The rows are grouped in 4 different ways at once. Each group adds its own fixed numbers to the row, and there is some noise. The rows also spread widely along 12 directions, which tell nothing about the answers.
(in the rows, 128 means zero)
Known rows, each followed by its group in each grouping:
[132 156 141 132  80  88 151  66 140 140 112  82 113 121 108 141 125 173
 137  95 132 130  60 152 140  92]
(1) Z833 Z633 (0)
[144 172  83  79 160  51 136 150 101  56 142 111 137  61 141 109 125 136
 136 142 154 119 139  84 189 128]
(4) Z493 Z124 (3)
[144 125 147 142 104 171 138 140 109 112  89 111 141  86 129 102 173 103
 185 158 110 111 102 129 180 149]
(2) Z923 Z871 (2)
[120  64 141 150 147 104 117 104 172 137 146 104 137 131 105 143 164  85
 147 109 123 132 127 184 141 148]
(0) Z833 Z124 (0)
[123  76 168 156 128 194  88 126  53 148 140 158 115 123 126 115 148  96
 140 160 113  87 152 134  99 118]
(3) Z493 Z633 (2)
[ 67 108 148 134 122 142 144 108 119 160 108 165 109 134 168 179 145 177
 145 111 129 122 101 140 125  97]
(3) Z923 Z871 (4)
[127 117 140 147 111 226 106 173  94 117 109 152 112 138 150 118 123  97
 136 192 111  96 158 110 125 173]
(2) Z493 Z247 (4)
[ 77  73 174 143 112 201 154 167 125 227  69 143  94  89 122 141 105  91
 109 127  55 120  96  98 174  99]
(0) Z923 Z247 (1)
[ 80  81 182 136 133 150 110  93 119 196 112 121  84  77 125 123 109 112
 127 131  73 114  96 158 124  73]
(1) Z493 Z633 (1)
[123 133  75 102 158 143 127 193 111  99 104 136 119 111 164  97 138  85
 168 181 110 126 169  84  81 192]
(4) Z923 Z633 (3)
[135 135  99 146 102 136 154 149 105  84  81 131 113  91 128 129 195 118
 192 147 153 139 110 121 157 166]
(1) Z493 Z633 (2)
[129 138 117 119 145 135 137 134  72  99  90 124  73  37 108 105 152 107
 122 146 155 118 131  94 178 123]
(0) Z833 Z247 (2)
[190 158 123 131 123 141 141 108  63  78 153 121 117 134 100 144 123 134
  62 116 202 119 185 117 187 107]
(2) Z833 Z871 (4)
[140 100 153 100 170 136 127 113 188  80 185 156 139 112 139 155  85 135
  93 101 179 137 187 142 180 105]
(3) Z833 Z871 (4)
[104 106 127  96 156 118 151 152 145 168  84 132 120 120 155 119 103 143
 128 104 126 166 126 139  83  90]
(3) Z923 Z124 (0)
[141 135 129 131  93 124 150 125  61 117 141 135 154 148 126 169 159 159
 106 109 146 118 126 120 163  92]
(0) Z923 Z633 (4)
[145 132 125  93 136 159 169 185 133  69 113 157 142  95 136 146 131 142
 136 113 173 160 157 105 200 103]
(4) Z493 Z247 (4)
[124 104 139 125 134 158 123 121 152 128 134 152 134 154 158 123 123 135
 157 125 137 134 153 176  88 145]
(3) Z923 Z124 (1)
[ 88 117 141 130 116  93 141  95 137 154 146 169 124 131 116 180 127 152
 104  78 158 130 123  84 141  84]
(0) Z833 Z633 (0)
[116 118 151 126 105 187 114 151 126 159 152 162 180 204 181 145  97 159
 139 153  93  91 132 132  82 143]
(4) Z923 Z871 (1)
[129 111 147 127 173 114  73 129 116 136 181 144 193 152 129  84 131  85
 151 146 109 101 168 123  56 131]
(4) Z833 Z871 (1)
[141 117 142 131 109 173 159 137 117 109 118 164 107 151 144 171 149 154
 145  96 174 158 168 161 118 109]
(3) Z493 Z633 (3)
[101  77 144 144 131 115 123 132 107 190 150 102 160 176 150 186 132 129
 100 131  75 112 111 182 125 122]
(1) Z923 Z871 (3)
[ 88 114 164 131 107 137 150 131 109 189  87 122 132 101 146 140 133 152
 152 123  80 126  67 139 151  81]
(1) Z923 Z871 (1)
[127  51 182 122 154 180  87 125 137 142 173 136 146 119 136 124 107  99
 127 149  88  85 136 144 159 129]
(4) Z833 Z124 (2)
[ 89  75 120 143 159 100 134 167  50 192 128 107 143 133 160 172 147 116
 101 149  89  97  99 123 163 116]
(3) Z833 Z871 (2)
[ 85  89 137 155 145 152 143 124 174 134 115 183  86  88 124 158 139  86
 144 110 164 141 169 106 184 150]
(3) Z493 Z871 (1)
[187 173  98 132 134  89 110 156 134 112 147 106 191 142  84  61 109  75
 118 141 132 125 158  92  71 145]
(0) Z493 Z871 (2)
[137 116  97 128 136 183 149 187 124 149  80 131 111 143 112 119 123  85
 115 136 124 150 165 111  96 156]
(4) Z923 Z247 (4)
[ 92 149  90 108 146  62 127 101 158 162 141 118 118 153 155 136  79 154
  85 120 124 118 121 133  68 138]
(0) Z923 Z124 (1)
[140 170 147 124  84 158 167 130  87 135  58 133  99  86 127 100 133 156
 157 116 140 134  88 100 152  78]
(3) Z923 Z871 (0)
[114  72 117 163 148 128 164 139 175 163  93 117 114 132  89 169 165  67
 120  77 145 187 156 149 147 138]
(1) Z833 Z871 (4)
[116 108  91 157 128 105 128 172  62 144 136 118 131 146 148 162 139  96
 109 173 118  95 126  89 174 176]
(3) Z493 Z633 (0)

New rows, each followed by its group in each grouping:
[132 117 130 124 158 107 110 110 109 128 132 118 112  59  87  90 125  84
 111 127 129 126 139  88 145 105]
(1) Z833 Z633 (2)
[122 117 158 150 126 143  91  90 114 145 171 164 133 159 107 129 106 122
 106 120 134 103 163 115  79  98]
(3) Z493 Z633 (4)
[110 107 102 140 133 115 194 182 119 143  69 134 134 111 129 162 202 104
 176  94 158 175 129 126 168 127]
(4) Z493 Z871 (1)
[166 111 149 163  96 173 131 124 203 161 141 131 170 196  77 124 121  89
 118  96 125 142 157 152  78 152]
(0) Z923 Z871 (2)
[ 79 155  91 133 130  53 113  42 154 133 163 130 112 151 125 164 120 150
  99 112 150 107 132 111  93 149]
(2) Z923 Z633 (4)
[141 125 193 115 145 116  72 106  86 153 209 134 189 132 119 113  74 136
  81 136  97  91 149 131 113  49]
(1) Z493 Z871 (3)
[131 118 140 141 104 172 141 108 102 140 145 167 110 150 133 177 117 155
  88 113 153 120 155 129 152 120]
(1) Z923 Z633 (1)
[152 153  66 147 133 110 148 159  76  94 115 128 136 162 137 138 167 116
 126 141 173 133 168 114 126 174]
(3) Z923 Z871 (4)
[140 139 141 132 123 132 115  87 127 102 135  92 117  83 134 104 124 113
 142 161 118  88 115 151 187 157]
(2) Z923 Z871 (1)
[152 153  99 116 152 113 102 142 123  69 160 109 150 122 136 106 110 101
 117 177 140 107 160 118 146 175]
(2) Z493 Z247 (4)
[ 88 133 119 163 150  61 128  57 154 144 146 152 113 129 100 140 158 117
 138  74 178 146 151 148  86 120]
(3) Z493 Z871 (1)
[ 97  89 150 150 135 155 114 117 156 209 112 129 108 120  89 109 106  74
 117 119  82 108 121  90  99 124]
(4) Z833 Z871 (2)
[100 126 101 140 160  56 118 123 141 189 161 112 144 135 112 135  82  81
  57 128 100 105 139  74 128 134]
(0) Z833 Z871 (1)
[ 89 103 136 136 138 154 138 153  60 209  69 129  90  94 140 117 120 109
 111 147  86 110 107  96 119 103]
(3) Z923 Z871 (2)
[116 111 118 130 173  76 116 132 138 117 120 108 135  76 114 108 161  75
 163 132 122 148 141 153 125 132]
(1) Z493 Z871 (3)
[160 150 147 155  82 110 128 107 122 120 157 134 186 170  90 143 153 142
 140 100 154 126 117 145 122 103]
(0) Z493 Z247 (0)
[116 111 179 127 130 151  85  87 166 161 175 172 169 158  90  98  89 110
 116  97 108 112 159  97  68  83]
(4) Z923 Z124 (4)
[ 81  61 156 156 143  78 101  86 162 158 161 128 156 114 101 157 175  91
 154 105 100 114 106 158 129 119]
(0) Z493 Z633 (2)
[122 157  74 116 170  41 100 134 107  89 158  74 145  92 137 104 110  89
 109 187 111  88 120  98 171 174]
(2) Z493 Z247 (4)
[ 89 118 101 143 119 123 132 177  63 173  96 140 136 147 149 137 154 118
 140 153  97 107 108  66  77 140]
(0) Z833 Z633 (2)
[ 96  86 190 110 138 162  98 124  59 163 132 150 150 103 155 130 142 150
 146 144  91  89 102 132 139  64]
(4) Z923 Z871 (0)
[103 112 137 195  82 108 103  85 144 209 156 132 155 195  71 143 136  92
 120 108  90 100 103 112  54 138]
(0) Z493 Z633 (2)
[129 105 156 121 117 138 110  94 165 143 176 107 159 147 145 151  90 155
 116 143  92  75  96 158 159 144]
(4) Z923 Z871 (2)
[127 155 131 100 145  57  90  94 135 104 154  75 190 119 160  88 121 157
 171 158  80 100  73 185  83 114]
(1) Z923 Z871 (4)
[ 93 114 109  91 175  80 143 130 213 115 109 141 101  55 122 120 113  91
 138 105 152 163 144  86 141 129]
(0) Z833 Z633 (0)
[136 104 131 130 130 132 111 185  59 142 155 105 186 171 157 152 125 120
 112 174  76 102 126 134 136 134]
(1) Z833 Z247 (3)
[176 160  78 127  98 131 172 145  82  75 102 117 127 129 124 149 175 143
 139 131 173 124 138 108 178 169]
(4) Z923 Z633 (2)
[128 161 119 109 135 126 128 104 179 109 115 133 100 107 137  97  86 153
 143 124 151 136 122 144  78 133]
(3) Z493 Z247 (2)
[113 131 110 132 115 121 182 149 123 182 109 130 143 209 164 194 121 172
  96  89 154 158 133 148  89 110]
(2) Z833 Z871 (1)
[ 65  69 132 109 191  85 103  99 211 168 142 113 124 136 144 146 102 121
 124 109  96 153 126 184  48 114]
(1) Z833 Z633 (4)
[148 171 143 107 118 140 125 126  90  97 142 165 151 137 160 114 105 192
 129 139 172 112 135 126  94  91]
(3) Z493 Z871 (2)
[ 81 103 114 127 134  97 139 157  65 161 128 116 153 150 173 187 159 154
 127 138 102  95  87 116 160 113]
(4) Z833 Z871 (4)
[138 100 135 145 136 148 102 160  64 134 121 100 146 107 117 102 154  73
 150 172  84 109 125 133 134 120]
(1) Z493 Z633 (4)
[161 165 106 133 121  85 111  83  80 115 138  84 113 115 102  97 140 130
 116 144 141 101 114 156  83 123]
(0) Z493 Z633 (2)
[154 102 166 137 113 204 125 171 109 149 135 150 141 129 134 119  83 104
 101 151 106 116 150 113 169 115]
(1) Z493 Z124 (1)
[150 117 131 151 100 156 147 135 162 148 121 128 147 165  91 135 134  92
 130 104 134 149 153 106 105 142]
(2) Z833 Z633 (2)
[145 139 142 132  86 174 160 119 169  98 113 169 113 151 123 163 140 161
 154  89 180 176 162 156 104 118]
(1) Z493 Z633 (3)
[188 185 134  96 104 137 139 112 117 121 125 111 144 153 125  81  79 170
 102 111 144 135 140 159  53  85]
(0) Z923 Z124 (1)
[ 93 102 172 119 124 131 104  77 168 161 131 119 119  77 122 108 110 131
 145 124  75 101  79 148 115  95]
(0) Z923 Z633 (2)
[135 148 175 162  77 154  96  76  65 167 156 126 148 140 102 102 111 125
 112 139  93  65 107  97 145 100]
(2) Z923 Z124 (1)
[112 154  81 127 131  78 142 129 128 185  83  75 115 137 140 102  95 129
 116 146  86 117  83 124  70 149]
(3) Z923 Z871 (2)
[129 120 143 140 142 118  82  92 154 108 162 124 138 116 112 103 119 102
 145 147 121 103 126 138 121 154]
(1) Z833 Z247 (0)
[101 155 105 162 103 111 171 121  96 162  67 124  79 113 106 136 150 125
 134 103 147 140 108 102 128 108]
(3) Z493 Z871 (4)
[170 130 151 125 141 110 112 120 160 104 160  95 179 104 111  93 115  97
 149 140 117 129 131 170 153 122]
(1) Z493 Z871 (1)
[126  82 114 164 124  91 130 186 118 179 134 105 190 163 106 139 154  57
 133 131  83 127 117 107 143 150]
(0) Z493 Z124 (0)
[145 165 126 142  95 143 154  92  69  81  95 120  81  90 132 141 168 176
 146 134 180 109  98 141 185 132]
(1) Z833 Z871 (2)
[117 152 173 137  85 190 109  70  97 111 107 143  87 104 149  95 131 159
 183 159 121  85 103 139  98 122]
(2) Z833 Z633 (1)
[111 178  63 145 141  50 143 101 150 139  93 107  81 114  99 117 135 108
 122 107 162 159 138 114  70 155]
(1) Z493 Z871 (3)
[132 150 109 131 132  87 116  85 135 114 149  94  96 115 114 121  87 122
  84 140 128  92 122 114 152 147]
(0) Z833 Z124 (4)
[155 109 147 152  85 187 131 182 136 138 141 129 197 194 154 152 116 117
 145 169  97  99 120 124 150 172]
(2) Z493 Z871 (2)
[112 134 157 119 125  95 105  96 166 108 125  82 147  71 149  94 126 138
 197 159  78 108  57 173 151 114]
(1) Z493 Z871 (4)
[104 117 156 105 142 155 126  81 204  77 144 187 114 103 142 155 132 162
 144  95 180 138 161 158 138 122]
(0) Z923 Z871 (4)
[146 153 144 134  63 175 163 158  96 133  79  96 127 118 158 125 127 143
 176 163  88 111  74 133 166 133]
(2) Z493 Z633 (1)
[ 75 105 118  94 144  98 148 129 142 172 119 108 113 130 183 171  83 172
 104 131  89 126  87 146 120 102]
(3) Z923 Z633 (4)
[138 174 136 126  88 152 136 111  44 107 101 144 118 103 126 112 150 164
 143 138 135 112 108  96 130  86]
(1) Z923 Z633 (4)
[133  93 120 152 120 167 121 139 204 165 142 110 123 164  99 135  81  68
  98 147  91 103 137 106 141 206]
(4) Z833 Z247 (2)
[ 68  97 144 114 154 144 131 161  68 168 105 183 115  75 130 143 142 127
 116 119 130 118 129  55 157  69]
(4) Z493 Z247 (2)
[110 136 145 148  98 131 125 106  52 207 115  93 102 155 150 150  90 156
  77 158  90  73  78 140 123  94]
(2) Z493 Z871 (0)
[133 130 123 147 137 114 143  86 128 138 122 118  84  85  71 143 130  99
  74  95 174 138 147 117 179 120]
(2) Z493 Z247 (2)
[136 131 142 166 122 127  78  65 149 165 174 140 152 162  61 100 100  97
  80 117 117 106 151 115  62 136]
(1) Z923 Z247 (2)
[125 144 147 111 133 110 117 119 137 138 130 144 163 138 129 101 125 146
 161 112 136 130 120 126  68  82]
(4) Z493 Z871 (0)
[178 125 138 151  94 136 131 124 121 143 122  83 176 195 111 123 161 118
 148 126 110 129 112 209  74 137]
(0) Z923 Z871 (0)
[120 103 127 112 146 103 136 179 124 143 144 102 183 149 164 158 132 127
 147 145  88 120 118 151 139 126]
(4) Z493 Z871 (3)
[195 164 132 132  98 125 124 124  73 105 150 105 158 138 105 104 114 146
 102 141 141 116 128 132 119 100]
(1) Z493 Z633 (2)
[145 149 121 131 121 177 115 174 143 144 102 142 129 141 116  64  81  79
 135 159  93 134 168  85  50 159]
(3) Z923 Z247 (3)
[145 136 144 113 113 159 133 145  40 125 131 169 148 128 126 120 146 153
 121 120 156 114 147  73 142  75]
(4) Z923 Z124 (0)
[108  64 178 148 147 195  91 102 130 162 147 129  92 127 130 143 115 103
 119 152  89  83 132 184 141 128]
(4) Z493 Z871 (4)
[ 89 116 146 174 136  89  66  78 155 164 167 125 145 139  97 100 139  67
 156 145  85  87 131 140  53 152]
(0) Z493 Z871 (3)
[109 105 161 145 119 187 118 139  81 161  92 141 119 131 152 113 147 132
 170 147 106 109 106 142  83 111]
(3) Z833 Z871 (2)
[ 97  65 163  91 168 130 145 122 114 174 132 114 127 116 146 188 126 164
  89  90 119 135 122 185 164  49]
(4) Z923 Z871 (4)
[118 148 116 134 116 125 162  92 162 123  82 149  98 143 120 141 175 168
 166  70 192 173 129 177  41 115]
(0) Z833 Z871 (2)
[125 140 121 109 149 130 155 159 112 120  60 114  94  37 126  76 148  89
 167 135 130 147 123 113 140 110]
(0) Z833 Z871 (1)
[123  84 120 160  98 190 144 189 145 121 109 153 152 172 140 158 177  85
 190 148 110 133 145 120 135 190]
(4) Z493 Z633 (4)
[120  87 174 128 140 135 112  70 122 138 132  97 109  64  97 113 164 109
 165 115 103 105  94 164 150  89]
(4) Z833 Z633 (2)
[119 128 115 128 148  97 122  94 126  98 153 164 136 135 118 141 164 128
 140  97 181 145 172 130  93 118]
(3) Z923 Z633 (4)
[103 138 140 142 118 142 120 128 158 157 113 161 139 152 146 114 122 134
 168 132 118 136 124 137  44 127]
(1) Z493 Z871 (1)
[145  96 166 116 112 215 160 144 169 149  95 136 102 102 112 136  93 101
 109 110 125 151 149 116 180 112]
(2) Z923 Z633 (0)
[ 84 102 124 126 143 141 130 156  95 195 122 153 132 173 154 164 109 134
  90 132 111 121 144  88  62 113]
(2) Z833 Z633 (2)
[125 108 170 138 108 157 139 122  95 163  84  77 117 114 139 126 153 145
 163 137  79 124  62 202 127  80]
(1) Z833 Z871 (4)
[ 89  94 133 156 129 160 116 108  69 177 119 122  79 144 155 163 131 128
 104 163 100  84 117 158 132 143]
(3) Z923 Z871 (4)
[121 169  66 135  81  95 193 142 100 124  75 116 117 144 146 171 167 179
 139 114 160 148  88 111 135 155]
(1) Z923 Z633 (2)
[129 170 112 106 149 110 145 116  73  86 104 121  78  55 138 102 131 151
 129 134 172 118 126 114 166 106]
(3) Z833 Z247 (1)
[ 97  77 110 165 123 122 139 142 142 189 102 110 120 156 113 149 167  87
 152 125  98 127 101 146 112 171]
(4) Z493 Z124 (2)
[ 93 124  97 161 131 117 130  81 159 130 123 175  94 126  90 161 165 115
 118  94 186 144 159 103 117 177]
(1) Z923 Z247 (2)
[ 88 118 118 145 131 118 143 127  62 146  95 158 126 136 133 156 212 140
 152 107 154 141 133 155  81 113]
(0) Z923 Z247 (1)
[ 98 128  80 130 161 108 134 121  54 156  88 124  71 153 131 134 167 140
 113 118 160 137 147 158  37 114]
(4) Z493 Z124 (4)
[105 131 125  82 149 119 157 114 212 120 117 152 101  75 143 151  73 163
  88  98 160 146 133 111 162 115]
(0) Z923 Z871 (2)
[ 96 121  71 143 147  69 138  93 126 135 143 125  78 139 114 191 134 129
  64 107 174 128 153 133 131 148]
(0) Z493 Z633 (4)
[186 102 149 127 125 157 103 150 136 114 187  90 162 122 100 117  90  69
 102 163  87  91 161 123 199 145]
(4) Z493 Z633 (3)
[140 100 155 163 122 177  99 127  72 165 114 116 142 165 118 103 165 104
 154 153 102 114 126 177  45 127]
(1) Z833 Z871 (2)
[ 99  79 160 160 114 151 117 117  96 154 117 119 129 118 123 135 181  92
 177 138  81 110 102 149 140 124]
(3) Z923 Z633 (4)
[156 181  93 140  76  99 145 101 152  95 123 106 147 159 113 117 143 156
 168 120 148 115  94 113  92 164]
(4) Z833 Z633 (2)
[154 149 162 110 107 117 130  94 151 115 175 129 191 130 124 129 103 160
 128 107 128 103 119 129 162  88]
(4) Z923 Z871 (1)
[109 137 105 144 137 106  99  75  93 144 136 136 108 147 121 129 149 134
 115 136 139 108 135 141  46 147]
(1) Z923 Z633 (2)
[161 131 177 126  95 159 128  82 164 142 157 130 160 138  90 112 104 132
 131  90 118 124 133 142 122  86]
(4) Z923 Z633 (1)
[161 147 125 153  97 156 107 108 171 115 119 105 128 142  81  59 133  70
 186 139 103 121 136 134  54 164]
(4) Z493 Z633 (4)
[170 142  98 150  95 117 148 156 106 124 128  99 174 167 102 138 158 116
 135 131 133 121 112 126 144 153]
(4) Z493 Z247 (2)
[117 129 170 120 115 137 101 135 114 163 140 151 185 138 130  90 105 130
 154 137  84 110 107 100  81  83]
(3) Z923 Z247 (0)
[129 104 140 141 126 155 146 160  84 152  88 112 119 102 140 123 148 119
 151 145 111 123 105 149 146 112]
(3) Z493 Z871 (2)
[103  69 113 135 140 121 157 174 129 171  98 123 136 110 119 157 160  85
 120 114 106 141 120 110 178 144]
(0) Z923 Z124 (2)
[ 93 110 110 125 148 150 138 147 161 144 119 188 138 154 146 154 123 126
 118 116 160 144 176  86  86 150]
(2) Z923 Z871 (2)
[143 111 184 104 132 197 118 123  82  99 147 179 109  98 126 143 132 145
 116 107 164 130 183 139 127  60]
(0) Z833 Z633 (3)
